Every row belongs to one group in each of 4 separate groupings. Each group adds its own fixed numbers to the row, and there is some noise. The rows also spread widely along 14 directions, which tell nothing about the answers.
Some rows, each with its group in each grouping after it:
[-12  27 -12  14   6   1  26  23  -4 -15   7 -14 -10  18   1  -6   0  -2
  -1  10 -10  18   3  -1 -16  -2  -3   9  -1  -4 -15  23] => N vifu j909 W
[ -4   2   2  18 -25  -1   0  23 -23  -4  10  11  -1  -7  -5  -1  11  -5
 -14   7  -6   3  -1   1  -4 -13   4   2  10   5  -3  22] => J vapav j696 E
[  1  -5  -4  19 -11  -6  -2   3 -25  -5  10   1   7 -13  -6  -4  -3  10
  -3  -6   8  11  16 -10  11  -6   1  -6   0   8  -1  10] => Q vifu j773 G
[  0 -15  13  -3  15  -6   0   7  20  10  -1 -22  -1   4   9  11  -8  -2
  18  -2   1  -6  -7  -9   2  -6   1   8  -5   4   3  -4] => N Bive j64 G
[  0   6 -18  19  14   1   2  -2  -1   2  -4   3   9  -5  -9   2  26  -9
  -8  -2  13  -2  10 -10  -4   4  -2   2   0  -3  -8   6] => P tobeg j398 Y
[ -7   4  -1   1   3   4  -8   8   3  -8   1  11  -5   4  22  12 -13 -11
  -1   5  -8   4  12  -3 -14  13   4   4  10  14  -1  -2] => P sim j398 W
[  3   3  12  14   9  -4 -17   0   2   3  -2   9  15   0  33   3   0 -15
  17  -7   1  -1  12  -5   9  -9   3  -3   5  34 -13   2] => J sim j696 Y
[ -4   3   3   2 -14  12  -3   7   2  15  -6 -28   1 -14  -8  10  20 -19
   6   8  17 -11  -7  16 -16  -8   3  15  -4 -10   2   4] => Q sinu j773 E
[-11 -12  17   8  25 -20  10  12   1   1  -5  12 -19  -6   2 -17   0  13
  10 -13  -2  11   0 -24   8  -1  10 -12  -5   7   8  -8] => N tobeg j909 Y
[ -9  -5  -4  12   2 -11   1  -6  -5   2  13   6   3   6 -15   0   6   0
   1 -11  -5   6  -8 -29   9  -5   1 -17   2   5  -7   4] => Q Bive j64 Y
[ -1   9   1  -6  -8  -2   9  -3 -11  -9 -15   0   4  -3  22   1 -16  -2
   1   7  10  10   4 -11  -2 -10   3 -13  -2  19  -4   9] => Q sinu j398 Y
[  1 -13  -6   0  12   4  -6  14   9   2 -17  -3   9  -9   2 -13   7   0
   6   6  14  -5 -11 -22   3 -10  -4  11   4  -5   7   3] => N vapav j909 Y
[ -6  -4  12   0  18   2  15  25  17   2 -15  11 -12  -6  20  -5   0  -8
   2  16 -16  -5 -16 -11  -6  -6   0  11   3   0   0  -5] => J vapav j398 G
[  3 -29  12   3   1 -14   2  23  -5   5   0 -17  -6 -22 -11  -9   1  19
   1  -3  16  -3  -8 -13  10 -13   6   5  -5  -5  14   2] => P tobeg j64 W
[ -5 -11   2   3 -19  10  -3   1 -13   0  26   9   9  -4   2  32 -11  -8
   7   5 -22   2  -3  -6 -11  -3  -3   5   2   5   2   4] => Q sim j398 W
[  7  -1  -1  -4  -9   7  -8  13  -1  -6  -5   5  12  -5  11   0  10 -22
 -14  21  -6  -6  -6  -1   5  -8  -9  17  14  28   2   7] => P vapav j64 Y
[ -2   1  -7 -28  -6   0 -21 -13  -8 -11 -11  24   3   4  17  22  -9  -9
  -8   5  -6  10  12   3 -17  26  -3   7   7  31  13  -9] => N Bive j696 E
[ -7   2   1   3   9  -1 -11  12   3   5  -6   2   3  -2  11   2   5  -4
  25  -2   2   0 -10  -2 -18  -3  -1   8   0   0 -10  -2] => J sinu j773 Y
[ 10   5  -7  -8 -26   4 -17   9 -15  -5  -7 -14  23   5  12   1  -5 -12
  -4  12  22   0  -5  -2  -1 -17  -3   9  11  14  -6  31] => N vifu j696 G
[ -7 -21   8  23  -4  -1 -22  18   0  17  13  -7   8  -9 -18   0  17  -6
  21 -13   8 -10  -6 -11   3 -12   4   6   4  -9   1   4] => N vapav j64 Y
[  2  -5   9   6  -2  -1   9  21  -7 -11 -15   6  -9 -17  20 -18 -10   5
 -13  12   5   5  11 -11  12  -8   4   1   8  15   8   3] => Q sinu j696 G
[  1   0  -6   0 -21  -8  -8  18 -15  -9   7  -1   0   7 -15  -5   6  -9
 -14   8  -8   9  -7   2   0   3  -5   8  12  12   2  14] => J tobeg j64 G
[ -8  -6   7  31   6  10 -24  23  11  -2  20  -1  -6   8  25   7  -8 -12
   9  -8  -9  -1  23   5  -2  11   7   9  19  11 -11   1] => Q vifu j773 W
[  0  -4   4   1   1   7  -1   8  16   1 -14 -22  -5   0  17   0 -19 -17
   5   6   5  -1  16   0   6   5   1   7   8  15   7  -5] => Q Bive j398 G
[  2  13 -24   0   3  12  14  -7 -10  -3 -14 -16  11 -17 -11  10  21   3
  -2  11  22   2   9   6 -17   1 -11  17 -14 -12   3   4] => Q sinu j909 Y
[  1  -9 -12  -2   9 -14  -3   2  -2  -9   3  -2   5   7  -5   2 -12  12
  11 -10   2  17   5 -17   0  10  -4   0  -4   7   5   2] => N sim j398 Y
[  1 -14  -4  -7  -5   5  -2  11   7  -5  -8 -13  -1   1   7   4 -31  -9
   8  10   1   4   5  -8   1   3  -5  10   8  10  12  -3] => P tobeg j398 G
[ -2  -9  -1  12 -10  -6 -21  14   0   8  11 -13   5   1 -17   3  12  -9
  11 -10  -3   1   2   8   2   4  -2  12   4   8   0   2] => J vapav j64 E
[ -8  -3 -11  12   6  12  -6   0  -5   3  -2  22  14  -2   9   6   5  -9
   2   0   6  -4   0 -27  -7  -8   1  -7   9  -4 -10   9] => N vifu j398 Y
[  0 -17   1  -7  -4  10 -16  19   2  -7  -1  18   6  -8  19   2  -4  -2
 -14  16  -3  -8 -16 -21  -3  -5   0   8  19   3   4   3] => Q sim j64 W
[ -5  -6   5  18   9  -7   8  12  -1   2  -3  -1  -8  -5  -2 -10  -3   1
   2  -7   5   6  11 -17   7  -3   7  -7   1  -1   2   5] => N tobeg j398 G
[  1 -20  -4   7 -11  -7 -27   5 -10  -7  29  17   6  16   3  25 -11   4
   3 -10 -23   8   7  -2  -4  16  -2   9  12  16   3   2] => J vifu j909 G
[  5  -2  -7   2   9  -9 -10  -6   6 -10  10  -2   6  17  15  17 -13   5
   0  -4  -4   9   6  -8  -1  12  -3   2   2  16  -7   5] => Q Bive j773 G
[  1  -8  -4  -4   5  -1 -12  -1  25   5   3 -28  -2  18   2   9   5  -7
   0  -3  10  -6  -9  -8  -3  11   6   5   3  -2   1   2] => Q sinu j909 W
[ -1  -5   4  -3  -3   1 -11  -4  11  11  -7 -20   3   5   3   6   6 -20
   4  -1  17 -11   1  -5   1  -2   5  -2   6  10   4   2] => N Bive j64 Y
[-18  15  12   3  -7  13 -14  10   1   4 -16   2  -5  -7  29  -3 -14 -27
  21   3   0   1  13   3 -11  -1   9  -3  10  19  -9  -5] => Q sinu j398 W
[  2  -4   5 -13   1 -12  15  -7  11   6  19 -22   2  14 -14  28   9  -4
   8   5 -19   2 -27  -2  -5  -2  -7  11 -17   5  -2   0] => Q sinu j64 G

New rows, each followed by its group in each grouping:
[ -5   0  -3  13  10  -6   3   8 -10  -8  -2  11  -3 -10   5  -1   0  11
  -6  -5   1  14  16  -4   0   4   1  -1  -2  10  -2   0] => Q tobeg j64 E
[-12   6  -9 -14 -18  14 -21  -2  -1   2 -12   5   1   3   1   9  -1 -30
   0   8   9  -1   2  -1 -20  11   3   2  13   6   8  -1] => N sim j696 E
[  0  -7  -1  -1  -9  -4  -1   4   0   2  -7 -20  -2   0  -6  -9 -14 -11
  12   0  10   6  -1  -8   6  -4  -1  -5   4  11   9   0] => J tobeg j773 Y
[ -2  -3   8   4  10  -5  -2  12  11   3  -1 -18  -6  -2   9   7  -4   0
  11   0   7   0   5   5  -5   3   3   9  -5   1   0  -4] => Q sim j64 G
[  0  -2 -20   0  -1 -10   5   1  -8  -5   6  -8   8   5 -28   1  10   5
   5  -5   0  15  -4 -14  -3   6  -8   5  -7   0   4   7] => N sinu j398 Y
[-12   0   8 -26   2 -14  -3   0   4  -7  -5  15  -2  14  10  -4 -15 -11
  12   4 -27  16 -25 -22   3   1  -6  -7   5  36  -2  -9] => Q Bive j64 Y
[  5 -19   6   1  -9  -3 -18  15 -12  -4   1   0   7 -13  11   2 -21  10
  11   0  11   3   5  -9   1  -7   1   7   6   6  11   5] => N sim j773 G
[ -8 -11  -2  -9  -8   3 -19  -3   1   1   3   2   0   5   4  19 -18  -5
  13   1  -3   3  -2  -7 -11  10   1   3   3   1   8  -6] => Q vapav j909 G
[  5  -9  10 -13  24 -19 -10  -1   0  -3 -15  20  -4 -11  13  -7   7   7
   0  -4  -1   9   6  -7   6  16   1   5  -5  26  10 -15] => N tobeg j773 G
[  1   6  -9  -2  24  -5 -11  24  12 -15 -16   9   4   4  25 -18   2   5
   0   5  -5   9  -1  -7  -2   8  -7  17   9  18 -10  -1] => J sinu j64 W
[  6 -14  -5  11  -2   1 -13  25   6  -5  16 -10   6   8  -4  10  -1  -3
   2   2  -9   2   5   1  -2   8  -6  25  10   1   5   9] => N sim j398 G
[ -7   2  11   2   3  -1  -4  -2   8   6   3 -15  -4  10  13  13  -7 -17
  21  -4  -2   2   2   2  -4  -1   5  -1  -2  15  -3  -1] => Q tobeg j909 Y
[ -5  -7  -8 -10  -2  -2  -7  -2  11  -3  14 -11  -3  22  -8  20  -7  -8
   0   0 -10   4  -4  -9 -10  15  -2   4   6   5   6   2] => N Bive j64 W
[ -6   4  -7  18  -3   7  -1   2   3   1  15  -9   9   8   1  10  -3 -10
  11  -2  -5   3   2 -13   0  -6  -1   0   4   3 -12  10] => Q sinu j696 W
[ -1   5  17   9  -8 -24  12  27 -30  -5  -8  -4 -14 -23  -5 -24  15  18
 -10  -2  15  13   7   7   6 -10  10   1  -9  10   1  15] => Q vifu j696 G
[-13  15  -7 -10   1  -2 -21  20  18  -1  -5  -9  -2  27   5   3   4 -17
  16   4  -5   4 -26   3 -28  13   1  16   9  -6 -19   9] => Q sinu j398 G
[ -3 -11 -10  21  18  -6 -32  26   4   0  16  13  13   6  -7   5  20   5
  16 -13 -12   2  -4  -1  -9  12  -8  26   9  -5 -15   3] => J tobeg j64 G
[  6  -8 -17   4   0   9 -24  -5  -7   1  11   4  26 -10   1  22   5  -2
  13  -1   0  -1   7   0 -11   7 -12  19   1   5   0  -1] => J sim j773 W
[ -2   8 -19  -5 -15   3  -4  -6  -3  -9   2   5  10  15  -6   5  -1 -21
 -16  10 -10   8  -3 -14   2   3  -7   0  13  23  -3  11] => P Bive j696 E
[-11  -1  10  19  16 -14  -5  12   3   1  15   7 -15  10   2  -1  13   2
   2 -15  -9   7   5 -10  -2   8  12  -4   2   4  -6   5] => N tobeg j909 W
[ -1  -1   0  11   6  -2   0  14  -8  -8  11  15   8  -7  12   2   1   8
   2   6 -13   7  -9 -14  -2  -9  -4   7   0   6 -10  10] => Q vapav j773 W
[  1  -7   9  -5   6  -2   6  18  10  -1  -4  -3  -6   0  16  10  -9  -3
  10   9 -16   1  -6   2  -9   2  -4  17  -1   9   3  -5] => J sinu j398 G
[-11   7  -7  -2   9  -6  -1  19  12  -9  -5   0 -11  17   7  -3 -11  -1
   6   5  -8  12 -11  -9 -15  11   1   5   4  -5  -9   6] => Q vapav j398 G
[-11   7  13 -17  -2 -10  12 -14  -1   4   1   5  -6   9   8  10  -7 -10
   7   2 -10   6 -16 -21  -4  -8   7 -20  -7  16  -4   0] => N sinu j64 W
[ -2 -17   6   5  -2 -12 -18  -3 -12   4  27  14  16   5  -4  20 -10   2
  30 -17 -24  13   3 -12   9   0  -5   5  -4  25  -3  -2] => N vifu j696 G
[-13   1  10  17   9   4  -1  14   6   9  19   4 -11   0  -3  20  18 -17
  15  -1 -14  -6  -2   6 -24   5   2  12   0  -8  -1  -5] => N sim j773 Y
[-13  -5  -2  -7 -21   5  -6   9   1   0   1   1  -9  11  -7   2 -10 -24
   1  13  -9  -1 -19 -16  -9  -2   2  -3  16   3   8   2] => P vapav j909 Y
[ -4  14   1  -5  -8 -14 -10  12 -13  -9  -2   9   0   5  10  -6  13   3
  -9   1   5  10 -11  -4 -10   1   7  -2   4  12 -12  18] => Q sinu j696 W
[ -4   1 -11   7 -12   1   9  12 -16  -8  10   6   7   1  -6  15  -6   4
   4   6 -16  13  -5  -2 -14  -6  -8   9  -4  -1  -4  14] => J vapav j398 E
[  0  11  -9  -7   0   7   7   5 -12  -3 -11   0  11 -13   8   9   8  -3
   4  14   3   2  -2   4 -18  -7 -10  16  -4   4  -3   8] => J Bive j696 W
[ -8 -11  -2  -8 -17   6  12   0  -6   5 -12 -17 -12 -16 -16   5  -9  -5
  -4   6  10   3   6  -3  -6   3   2  -1  -4  -4  21  -6] => Q Bive j398 E
[ -5  -9  16  -9   4   3  -6  -3  23  12  10  -1   2  13  13  23   2 -31
  16   5 -24  -9 -21  -7  -3   2   0   6   3  19  -1 -11] => Q sim j398 Y
[ -4   9  -7   8   0 -18  33  25 -29 -24  -7   7 -17  -9  -7 -18 -12  23
  -8   5  -5  31  12  -4  -5   2  -4  -3  -7   8   6  12] => J tobeg j398 Y
[  2 -16  -4  -2  -8  18  16  -7  -9  -1  11  15   8 -16  -4  30  -4 -14
  -4  17 -21  -2   6 -13  -4  -2 -13  10   0  10  22  -8] => N sim j398 Y
[-10  12   0   4  -2   3   0 -19 -13  14  -8   4   6 -14  -3  16  21 -19
   8  -4  16  -3   7   1 -14  -1   6 -10 -10   1  -6  -1] => Q tobeg j398 Y
[-13  20 -17  -2  -1  -2   2 -21  -4   5  -3   1 -10  10 -16  14  14 -12
  -7  -1  17   3   2  -8 -28  16   9 -16  -4 -17  -4   4] => N sinu j773 G
[ -6   1   0   8 -10  -1  -3   0 -15  -8  -1   3 -14 -11   9   0 -12   3
 -15   0  16   6  22  -7  -6   9  14 -17   6   3   9   3] => Q sim j773 W
[  3   3  11   7  -1   1 -17  13 -10   4  -8   1  12 -14  18  -1  15 -11
   6   0  10  -3  12   8  -1  -7   4  12   3  19  -5  11] => N tobeg j398 W
[ -5  10  -1   2 -18  15  20  -4 -14  -5   6  -3  -2  -3   2  16 -19 -25
   1  20 -15   8  13   0  -6  -7  -8   1   2  15   7   4] => N tobeg j773 G
[  2   0   5  -8  -7 -11  -7  -8   1   8  16 -11   9  15 -12  16  21 -20
   5  -1 -17   1 -11   3   4   3  -4  13  -4  23   0   4] => N vifu j909 G
[  2   2   0   2   5  -3  -7   8   3  -2   6   4  -2   2   9  10  18  -8
 -15   8   1  -6  -7   0 -13   5   4   9   6   4  -5   9] => P tobeg j773 W
[  3 -12  -7   8   7  -4 -12   6   3  -6   8 -11   4   8  15  20 -24  13
  20 -10   6   7  13   0 -14   8  -2   6   1   2   0   3] => J Bive j773 Y
[  1   6  -3   9  11   1   6  24  11 -15  -3  -7  -6  11  25   0 -24  -3
   4  12 -12  11  15   4  -2   4  -7  14   7  17  -4   3] => J vapav j64 G
[-13  -4  -4  27   5  22   3  20  13  10  -1   0  -8  -3   1   1  10 -22
   0  10   3 -18  -6 -15 -16 -10   2   2  19 -24  -4   4] => J Bive j773 Y
[  0 -11   4  12   4  -4  -1  11   3   0   0  -7   1  -5   3  -4   3   1
  -3  -2   7  -2   1 -14  10  -8   2  -2   6   8   1   4] => Q Bive j64 Y
[  8  -4  -7   1 -11   7  -6  -2   1  -6   7 -17  10   5  13  17 -20  -7
  -3   9   8   1   5  -5  -1  -3  -3   4   6   7   2  11] => Q sim j773 G
